All groups share one centre, and each spreads out both ways along 11 directions, with some noise.
In the rows, zero is written as 128.
Some rows, each with its group after it:
[155 112 169 119 165 112 150 168 148 145  68 153  72 150 178  54 109 134
 152 123 160  51 124 112  95] | fezo
[180  76 199 107 145 165  63 109 120 120 150 111  73  92 193 115 112  87
 190 132 111 159 135 105  83] | Gede
[104 131 133 109  78 112 102 127 117 126 156 143  68 114 119 140 178 110
 124  53 121  92 133 149 132] | Gede
[161 121 158 140 136 108 105 148 129 169  82 142  74 118 161  66 127 140
 151 139 179 107 149 148  97] | nafis
[137 127 175 169 124 119 129 156 114 144 147 189  31  99 126 129 141 138
 158 153 126 121 123 121 115] | ferep
[145 111  99 102 141 117 197 105 143 113  93 131 188 128 127 109 134  93
 123 103 138 134 136 144 129] | vak
[163 147 148 137 116 126  86 125 107 182 130 166  90  95 160  82 105  88
 157  90 135 147  70 158  59] | koza
[109 126  98 127 100  91  88 131 113 175 134 116 116 121 138 105 112 159
  86  87 147  82 100 138 120] | vak
[169 178 119 123  98 121 173  77 123 157 128 153 155  94  84  87 154  88
 130  77 135 145 112 177  98] | fezo
[166 135 136 127 125  99 116 127 109 119 147 152 116  74 168 139 145 108
 162 106 127 169 124 133 136] | koza
[146 199 150 134 120 115 157 152 125 140  85 198  73 133  69  59 173  93
 169 103 162 106 143 183 110] | vak
[108 147 103  93 121 143 190 120 137  98 136 161 161 149 106 140 133  49
 142  59  84 142  71 146 103] | koza
[169 184 147 140  99 111 139 114 134 118 117 126 102  98 115 113 197 154
 147 121 159 118 198 149 154] | nafis
[110 198 117  70 127 123 149 172 146  83  51 132 136 176 152  93 171  83
 161  47 138  85 135 157 124] | koza
[ 74 136 178 109 135 104 148 171 137 179 144 182  64 142 152 133 140 145
 103  99 140  85  76 149 116] | vak
[134 160 153 128 118 119  56 138 111 148 133  99  76  92 176 120 130 170
 138 114 133 102 138 129 114] | vak
[123 124 128 131 110  94 171 151 137 133 128 173  86 161 107  89 141 119
 124  89 148  58  91 105 128] | fezo
[157 131 190 119 160 166 146 110 137 127 184 133 123 152  76 114 119 124
 154 174 123 152 130  91 130] | ferep
[131 159 116 122 150 104 105 148 102 133 106 143 123  95 160 115 100 136
 133 114 115 108  98 139 121] | ferep
[101 159 179  76 183 172 161 139 139 103 139 130 120 131 136 162 132 122
 152 146  90 151 150 147 129] | nafis
[187 157 154 130 120 152  49  90  99 143 203 103 125  98 111  97  91 123
 158 130 112 160  84  90 103] | fezo
[150 146 118 103 133 117 193 107 142  79  94 131 152 106 151 123 152 101
 136  81 107  89 123 116 131] | fezo
[ 83 111  99  93 152 136 161 126 134 141 114 119 164 148  92 140 118 123
 106 131 134 154 178 190 139] | Gede
[136 147 137 124 128  83 113 168 128 154 101 154 101 170 105  56 152 141
 132 113 203  85 141 126 147] | fezo
[131 172 145  99 147 176 146 103 133 138 183 108 111 115 107 133  90 133
 157 124  70 144 133 166  96] | fezo
[168 165 141 127  94 186 113  82 137 114 148  87 124 153  62  68 130 107
 144 118 117  91 122  87  80] | koza
[102 212 121  94 149 123 128 134 116 115  89 111 134  90 148 144 143 164
 118 103 105  99 161 181 146] | ferep
[145 141 227 103 131 191 154  93 163 149 187 130  86 149  99 102 136 119
 138 131 114 105  98  98  76] | ferep
[158  92 155 149  96 127 115 120 137  97 158 104  73 107 158 147 176 156
 152 146 142 121 196  82 144] | vak
[143 155 120 144 119 153 207 106 123 104 127 195 112 121  52 102 126  60
 154  98  82 104  77 133  87] | vak
[115 118 185 145 106 156 116  96 131 195 161 140  36 105  80 112 128 161
  95 141 128  72 139 154  76] | Gede
[ 67  88  88 122  83 122 113 156 124 135 163 140  91 151 130 181 144  92
 138  88 122 174 151 183 123] | ferep
[139 167 133 117 136 166 138 110 108 122 161 160 130 111  90 135 109  67
 169 108  76 180  86 155  95] | vak
[106 133 135  90 165 134 160 144 134 141  97 153 130 134 148 120 108  98
 127 104 114 125 106 168 100] | nafis
[146 146 163 103 168 152 131 118 130 100 137 104 128 113 168 122  86 138
 135 128  77  78  80  69 114] | ferep
[146 101 110 145  81 152 138 107 137  82 151 118 102 141 114 114 128  95
 142  88  95  69  93  56  95] | koza
[153 159 161 137 115 130 134  92 137 135 103  98  84  97 111  95 158 186
 107 136 142  40 182 119 121] | Gede
[150 122 134 104 132 105 123 153 124 141 112 161 122 130 171 108 148  75
 178 101 165 200 138 174 112] | vak
[149  44 134 162 106 143 129 121 133 132 153 146  79 133 131 115 104  96
 153 137 125 127 114  92  78] | koza
[172 132 156 138 137 126 131 108 129 183 100 148 103 107 131  54 100 128
 125 126 149  93  93 132  73] | nafis
[164  86 136 113 103 151  87  87 122  73 160  83 104  88 162 157 143 100
 160  97  94 124 159  86 124] | Gede
[153 159 125 136 111  99 126 114 120 184  83 148 104  96 136  56 127 131
 110  87 159  78 105 168  79] | nafis
[167 142 149 121 129 166 157  90 132  78 125 115 113  68 159 160 158  98
 180 129  86 169 178 143 108] | vak
[151 175 183 110 144 136 160 116 136 135 141 147 114 124 104 104 155 140
 135 133 137 109 124 116 130] | vak
[178 136 162 134  95 112 161 117 140  98 147 156  99 112 137 116 202  97
 173 103 158 139 152 102 142] | vak
[160 127  99 139 122  87 125 154 108  90 111 164 124  99 160 132 152  82
 183 108 138 170 150 136 148] | ferep
[ 96 143 180 103 150 147  99 169 124 117 130 135  46 126 180 132 119 132
 146 109  98  77 103 108  97] | nafis
[150  85 126 138 113 137 132 112 124 123 165 144 117 133 118 114 107  86
 147 115 117 135  89  93 100] | koza
[136 157 119 120  59 112 135 103 134 138 149 131 112 136  86 103 192 115
 120  62 156 104 140 144 124] | ferep
[181 163 116 151  93  84 154 110 129  93  74 124 105  87 135  91 201 147
 140 101 167  58 192 110 154] | ferep
[167 133 160 110 154 163  98 120 119 143 203 123 134 151  89 103  87 105
 178 159 124 196 113 117 119] | fezo
[132 168 122 114 127  90 164 150 128 110  70 154 118 111 148 108 172 120
 138  83 149  93 149 156 140] | ferep
[ 99  95 108 107 130  90 111 196 120 114 135 155 109 193 137 108 117 105
 141  92 151  96  92  93 154] | nafis
[153  82 134 140 130 136 149  90 133 170 103 142 107  97 141  81  87 113
 111 118 126  89  93 134  55] | Gede
[161  86 125 124 140 157 129  89 122 153 150 131 152 113 132 110  77  80
 150 135 112 188  96 141  72] | ferep
[134 114 190 106 139 173 139 107 158 154 135 101  89 150 135  91 112 144
 119 130 130  72 124 105  74] | ferep
[152  82  97 183 120 116 171 104 102 126 159 183 116  80  94 139  91 105
 128 145  90 131  78  94 117] | ferep
[132  75 142 152 117 122  54 159 104 171 163 153  80 146 123 116 119 108
 158 161 177 209 148 150 111] | fezo
[111 111 159 120 131 172 118 136 125 119 161 140  69  98 165 181 130  90
 177 133  86 196 149 170  85] | nafis
[175 189 163 124 120 117  89 131 114 132 133 137 104 100 151  98 155 123
 171 109 145 145 132 136 128] | nafis
[142  78 159 125 164 148 194 115 149 133 119 161 119 133 134 105  85 103
 124 140 106  92  82  95  87] | fezo
[114 182 139  73 122 132 156 129 129  67 108 121 112 134 129 116 180 107
 132  59 115  50 131  96 131] | nafis
[155  94 150 151  92 125  82  94 125 158 190 103  89  84 163 136 128 164
 117 132 136 122 129  95 111] | vak
[110  92 115 128 117 139 211 121 158 107 112 148 116 169  87 118 142 105
 115 111 123  70 128 109 117] | koza
[ 99 153 150 102 177 121 147 163 132 138 178 145 155 196  57 126 107 161
 115 166 128 118 104 104 196] | nafis
[150 141 169 109 154 130 171 143 147 140  79 156  93 124 160  88 139 118
 157 123 144 108 149 155  98] | fezo
[132 141 146  99 135 147 154 141 146  74 102 122 111 126 157 153 186  96
 186 129 128 177 217 165 135] | koza
[142 132 126 116 123 122 151 137 151 102  87 111 120 183  98  65 147 138
 123 114 160  40 153  81 139] | koza
[156 105 112 169 118 118 154 140 138 113 103 138  94 108 167 125 142 123
 166 155 146 155 182 129 109] | Gede
[158 167 128 150 117 128  43 136 102 123 172  84 106 119 124 116 119 177
 155 158 140 143 162  97 149] | Gede
[190 138 170 115 124 118 145 102 131 147 129 164 125 135  94  48 165  82
 160 107 184 142 125 130 116] | Gede
[ 96 134  74 103 118 144 167 110 140 124  81  97 160 141  99 121 124 120
 101 100 119  97 159 179 105] | koza
[111  91 160 112 150 185 179 102 151 124  77 117  74  97 155 134 131 116
 129 148 112 113 206 172  54] | nafis
[192 213 194 120 158 139 141 122 128 123 119 139 118 101 144  78 147 135
 174 146 139 130 126 113 120] | Gede
[114 172 120  99 115 199 142  97 149 127  83  94 133 148 101  94 123  90
 136  92 101 113 142 180  46] | koza
[172 100 189 151 146 165 117  96 132 161 144 125  83 107 113  99 111 140
 147 194 144 155 166 125  87] | fezo
[181 141 158 124 141 148 185  95 148 168 124 144 126 134  72  61 130 114
 151 145 160 144 165 170  94] | fezo
[142 146 148 123 134 110 126 147 124 124 116 141  98 135 148  80 114 139
 127  96 127  43  71  77 118] | vak
[211 114 150 155 126 142 180  98 141 102 123 151 128  94 151 101 146  78
 190 151 138 184 145 105  97] | Gede
[ 69 130 103 113 160 136 107 168 116 144 105 113 112 125 178 164  80 153
 119 135  98 133 138 182 110] | Gede
[148  95 128 146 117 139 155  92 139 148  80 123 104  79 142 120 138 124
 123 145 143 136 193 179  81] | fezo
[147 112 122 165 104  82 105 116 108 167 152 135  86  76 127 121 138 175
 109 135 155 112 154 134 142] | koza
[142 157 124 122 132 125 163 121 136  98  83 116 124  90 171 121 141 141
 134 110 111  81 141 121 120] | Gede
[149 134 100 136  77 145 145  67 130  66 142  67 126  85 101 159 187 142
 134 122 112 118 228 113 149] | nafis

New rows, each followed by its group:
[110 168  96 127  97 130 137 130 115  64 187 114 144 122 111 189 154 128
 149 105  81 148 133 107 172] | Gede
[148 186 172 108 148 134 126 146 119 103 191 156 133 121 134 156 134 108
 178 117  90 176  76 108 161] | nafis
[116 121 148 107 167 144 200 116 139 197 137 182 141 156  69  81  77 100
 112 130 128 135  73 174  80] | fezo
[ 98  92  58 118  90  97 189 141 136 110 130 160 134 152 114 145 138  83
 128  61 120 119 130 162 132] | fezo
[128 123 125 100 136 117 177 151 135 109 127 175 130 145 149 127 138  60
 171  83 121 155  99 147 121] | fezo
[ 73 110 112 109 151  99 138 178 128 167 127 164 117 181 108 110  87 131
  97 109 135  85  71 138 134] | nafis
[111 120 145 104 157 109 155 173 139 121 104 161 115 166 137 112 142 109
 141 122 159 117 133 130 147] | fezo
[125 118 127 122 134 152 126 146 110  87 193 159 112 144 110 159  99  70
 176 113  69 159  66  94 123] | vak
[129  83  88 107 126 117 182 113 138 100 144 133 183 148 118 148 137  82
 130 105 129 163 129 126 153] | vak
[133 144 121 140 104  96 127 145 113 147 139 168  98 126  97 107 151 116
 135 104 156 128 123 152 132] | ferep
[124 108  97 112 122  89 179 157 140 132  81 172 117 149 152  96 140  83
 144  70 155 106 124 165 111] | fezo
[ 88 145  71 122  97 129  97 111 102 175 182 126 142 118  85 148  91 115
 107  89 101 169  97 195 106] | fezo
[128 108 175 122 150 113 169 167 153 103  39 163  65 111 202 128 187 123
 152 136 159 107 191 148 119] | fezo
[128  62 139 139 120 183 135  93 133 110 151 108  83 102 134 161 117 102
 147 154  99 161 181 130  77] | nafis
[143  97 126 159 173 138 186 116 111  94 162 169 134  94  96 162  76 123
 137 184  68 134  91  78 144] | ferep
[153 112 144 139 142 181 158  93 127  94 146 128 106  91 123 148 102  94
 164 149  66 142 125 108  90] | vak
[125 157 105 142  85 131 113  99 116 146 189 113 119 122  58 122 134 150
 111 110 118 113 134 140 132] | fezo
[108 166 125 117 166 139 204 128 136 116 122 149 159 129 123 136  89 141
 104 133  79  84  66 107 121] | Gede
[121 170 203  72 153 189 120 112 147 138 177 102 122 152 127 120 116 123
 137 115 100 124  95 123  95] | ferep
[139 139 202 108 139 153 169 121 152 151 170 160  93 173  79  88 146 116
 137 129 144 103 102 103 108] | ferep
[ 91 153 141  98 123 131 169 129 131 116 151 170 112 125 116 158 144  97
 122  69  85 106  81 147 124] | Gede
[122 164 173 142 110 155 144  94 125 124 175 135 110 104  58 170 195 141
 121 167 130 166 183 143 153] | fezo
[182 155 143  94 153 160 138 112 133 135 172 122 134 134 128  86  84  87
 202 108 105 172 115 152  91] | fezo
[128 140 124 148  99 115  98 102 122 165 103  93  78  95 114  89 123 199
  82 120 141  19 155 128 103] | Gede
[167 159 135 102 160 154 153  95 124 104 112 117 162  95 139 113 115  95
 159 124  99 151 131 138 107] | vak
[132 205 118 107 140 115 105 132 104 156  97 134 132 119 115  65  93 135
 116  82 119  63  66 139 101] | vak
[112  84 131 123 131 171 136 136 141 112 113 122  88 126 177 155 109  88
 163 124  91 152 149 152  75] | koza
[109 124 101 133 100 103 156 141 131 138 121 150 106 146  79 128 173 127
 126 120 167 141 195 177 152] | ferep
[118 124  92 137  69 114 106 128 115 129 182 135 109 134  96 143 158 103
 137  85 135 151 133 144 134] | ferep
[137 140 145 129 119 128 220 137 146  78 124 194  95 134 100 126 172  72
 164  95 105  96 110 109 127] | vak
[171 126 141 139 144 146 173  83 128 144 110 148 129  70 138 108 104 106
 137 136 105 135 114 138  80] | ferep
[128  58 100 127  97  87 112 122 136 135 156  93 138 141 151 138 156 152
 105 122 184 141 177 112 166] | vak
[113 120 159 116 135 141 136 132 127 109 207 141 113 143 122 163 123 120
 135 122  93 132  80  82 142] | vak
[119 186  95 122  96 137 123  88 108 170 169 122 138  97  67 128 123 130
 110  87 107 141 116 193 107] | fezo
[118 144 150 117 132 130 118 169 130 102 138 129  67 132 166 142 142 135
 166 111 112 105 150 123 132] | fezo
[ 97 142 147 131 130 111 184 160 136 145 105 199  72 115 132 141 161 115
 136 113 133 124 142 189 117] | ferep
[144  69 188 125 125 136  99 117 138 173 112 144  33 113 149  87 134 124
 131 122 150  81 148 145  70] | Gede
[117  73 157 125 152 164 205 129 159 148  96 170  93 149 129 115 110  85
 137 141 122 129 125 157  62] | koza
[142 103  92 107 155 122 159 134 122 123  86 161 159 132 154  95  82  55
 152  88 117 138  74 145  87] | vak
[150 162 197 125 156 143 159 103 126 175 137 189 136 114  87  91 134  96
 115 145 145 154  67 136 100] | fezo
[ 61 121 105 143 142 121 141 175 127 176 124 161  92 146 124 143  85 154
 106 145 123 127 110 177 105] | Gede
[121  85 168 121 128 126 100 133 129 167 113 152  47 120 160  94 109 123
 115  91 131  57  95 131  74] | Gede
[145 150 152 142 107 134 119 121 140 136 100 110  70 122 115  84 150 167
 124 133 153  52 168 114 110] | koza
[136 112  93 121 111 164  93 110 128  81 105  60 119  93 184 154 120 115
 154 111  89 138 186 135  96] | koza
[124 102 125 115 133 110  72 188 118  70 128 115  92 137 207 156 142 107
 188 115 128 152 154 100 154] | fezo
[139 118 127 133 102 115  71 169 121  99 164 111  57 146 148 128 148 139
 180 119 140 122 179 101 152] | fezo
[121 192 146  93 148 141 139 131 130 105 154 107 124 137 111 126 128 158
 134 109  94  78 129 115 149] | fezo
[134 130 158 110 152 168 135  93 134 168  83  98  96 104 129  75  98 156
 100 145 129  66 152 144  59] | nafis
[154  66 193 162 142 138  93 139 131 115 123 130  67 114 159 136 150 149
 141 205 158 135 174  67 125] | fezo
[170 152 182 126 158 168 153  62 131 132  66 116 136  33 170 131 149 135
 118 164 114 147 170 160  78] | fezo
[137 110 166 140 135 160 156 128 136 110 155 156  77 127 106 144 137 104
 167 156 109 160 156 131 110] | vak
[141 119  87 112 131 100 163 132 146  86  51  91 138 124 176 100 146 140
 134  97 149  63 199 131 144] | fezo
[136  42 163 141 128 194 188 113 158  94 154 167  73 130 152 164 114  40
 185 135  71 173 111 110  54] | koza
[111 146 122 116 132 147 165  84 134 174 104 120 137  87 111 127 125 142
  93 131 122 133 163 209  90] | vak
[ 91  72 131 109 147 154 100 146 129 164 167 122 116 175 121 133  77 116
 131 147 130 167 130 150 101] | ferep
[107 134 151 110 151 153 240 103 152 180 121 191 127 130  72 119 121  93
 110 123 117 143 113 211  79] | fezo
[143 106 191 127 165 139  81 153 122 105 102 126  93 107 193 141 147 132
 157 175 151 162 160 101 131] | fezo
[158 122 130 156 146 127 142 137 136 141  93 116 111 126 133  94 119 163
 145 186 164 127 186 124 120] | Gede
[173  46 112 151  97 130 158  97 135  94 165 134 131 121 133 136 132  78
 156 120 124 161 124  76 117] | vak
[125  94 126 142 129 170 146 104 131 100 150 105 107  90 154 184 111 133
 143 157  74 152 170 122 107] | Gede
[ 93 126 187  53 160 119 126 154 137 128 120 141  91 177 122  97 141 126
 105  69 130  18  96 110 145] | Gede
[151  80 142 139  88 155 106 103 123 145 140 134  51 131 101  80 146  83
 147 118 162 120 157 122  53] | nafis
[140 117 152 117 160 142 187 104 140 124 112 140 123  98 148 132 114 127
 123 134  99 103 122 125 105] | koza
[159 179  94 139  90 109  71 116  93  81 140  89 118  65 155 147 158 149
 155  96 110 119 160 109 160] | ferep
[137 149 136 104 135 130  72 134 123 156 101  97 113 122 172  85 109 142
 128 101 144 101 125 149  92] | ferep
[158  81 137 118 140 188 123  77 136 118 158  75 146 111 138 138  90 115
 141 157  94 166 150 110  88] | ferep
[151  94 159 111 162 109 104 186 128 123  85 158  97 149 203  84 121  91
 179 124 170 140 122 117 114] | fezo
[115 123 111 127 133 100 214 129 148 139  82 158 128 145  83  99 154 136
  96 124 159  74 161 151 139] | ferep
[116 111 164 170  86 143 123 119 123 126 194 154  53 108  82 173 179 140
 129 156 124 147 165 120 133] | fezo
[100  82 125 137 115 123 105 164 131 103 150 120  68 149 151 155 127 140
 139 128 123  99 147  95 135] | ferep
[127  83 130 149 117  94  79 160 108 103 110 144 104 125 173 139 153 116
 127 130 161 122 119  72 150] | fezo
[171  70 104 162 105 127  82 119 117 129 122 109  98 125 126  86 100 119
 154 146 152 126 157 104 100] | vak
[145  97 181 152  97 119  73 125 125 153 199 118  47 105 169 136 145 176
 129 134 141 107 124  70 124] | vak
[175 188 172 139  97 135  87 105 115 142 131 123  65  74 134  93 176 134
 165 114 152 132 173 154  96] | nafis
[197 140 150 159 131 121 174  86 141 170  83 159 129  44 172 111 136 126
 150 142 134 170 148 196  89] | nafis
[116 145 135 145 115 101 155 162 134 127 127 172  78 137 130 118 151 130
 137 108 140  96 115 123 127] | Gede
[149 117 127  89 154 122 213 101 146 130  79 158 173 131 118  89 131  75
 119  92 140 115 114 153 110] | Gede
[151 151 142 107 132  92 121 168 129  90  76 152 103 113 204 108 164 102
 165  77 143 100 119 111 136] | fezo
[145 138 132 149  98 109  93 134 116 121 162 128  88 119 130 120 144 147
 146 118 133 106 130  96 151] | nafis
[136 163 149 121 128  90 105 152 107 134 165 161  98 109 141 124 145 133
 145 105 133 122  97 121 150] | koza
[184 166 147 139 121 110 113 116 118 128 129 122 115 120  94  75 160 151
 149 144 171 115 166 111 150] | ferep
[ 98 134 119  89  81 162  53 112 131 129 205  63 124 160 126 153 136 117
 134  79 112 157 134 134 115] | ferep
[137 137 144 148 127 110 194 124 146 161  86 163  96 131 102  72 134 152
 102 134 154  51 123 127 101] | Gede
[158 134 136 112 149 146 209  93 153 165 113 141 145 140  71  69 123 117
 137 135 153 133 169 182  98] | fezo
[170 139 136 148 101  85 173 142 130  69 139 176  98 133 100 115 208 105
 171 111 159 114 160  81 181] | ferep
[147 190 181 114 122 136  94 135 117 107 152 132  75 108 153 114 150 122
 163  96 108  98 102  97 116] | nafis
[124 106 161  94 135 159 114 150 134  74 122 109  64 149 155 123 155  99
 174 122 136 113 184  97 109] | nafis
[121 124 154 147  98 155 162 105 124 129 210 183  96 114  71 174 168  82
 149 131 109 203 115 144 121] | fezo
[179 190 143 142 148 127 190 111 133 132 114 156 151 108 119  78 120 129
 143 140 127 114  87 102 110] | Gede
[173 105 135 122 144 121 128 146 118 136 138 183 132 150 123  73 106  42
 185 111 146 182  71 123  97] | vak
[139 137 199 144 127 143 135 114 138 201 104 156  36  96 112  79 147 156
 118 144 158  92 163 182  67] | Gede
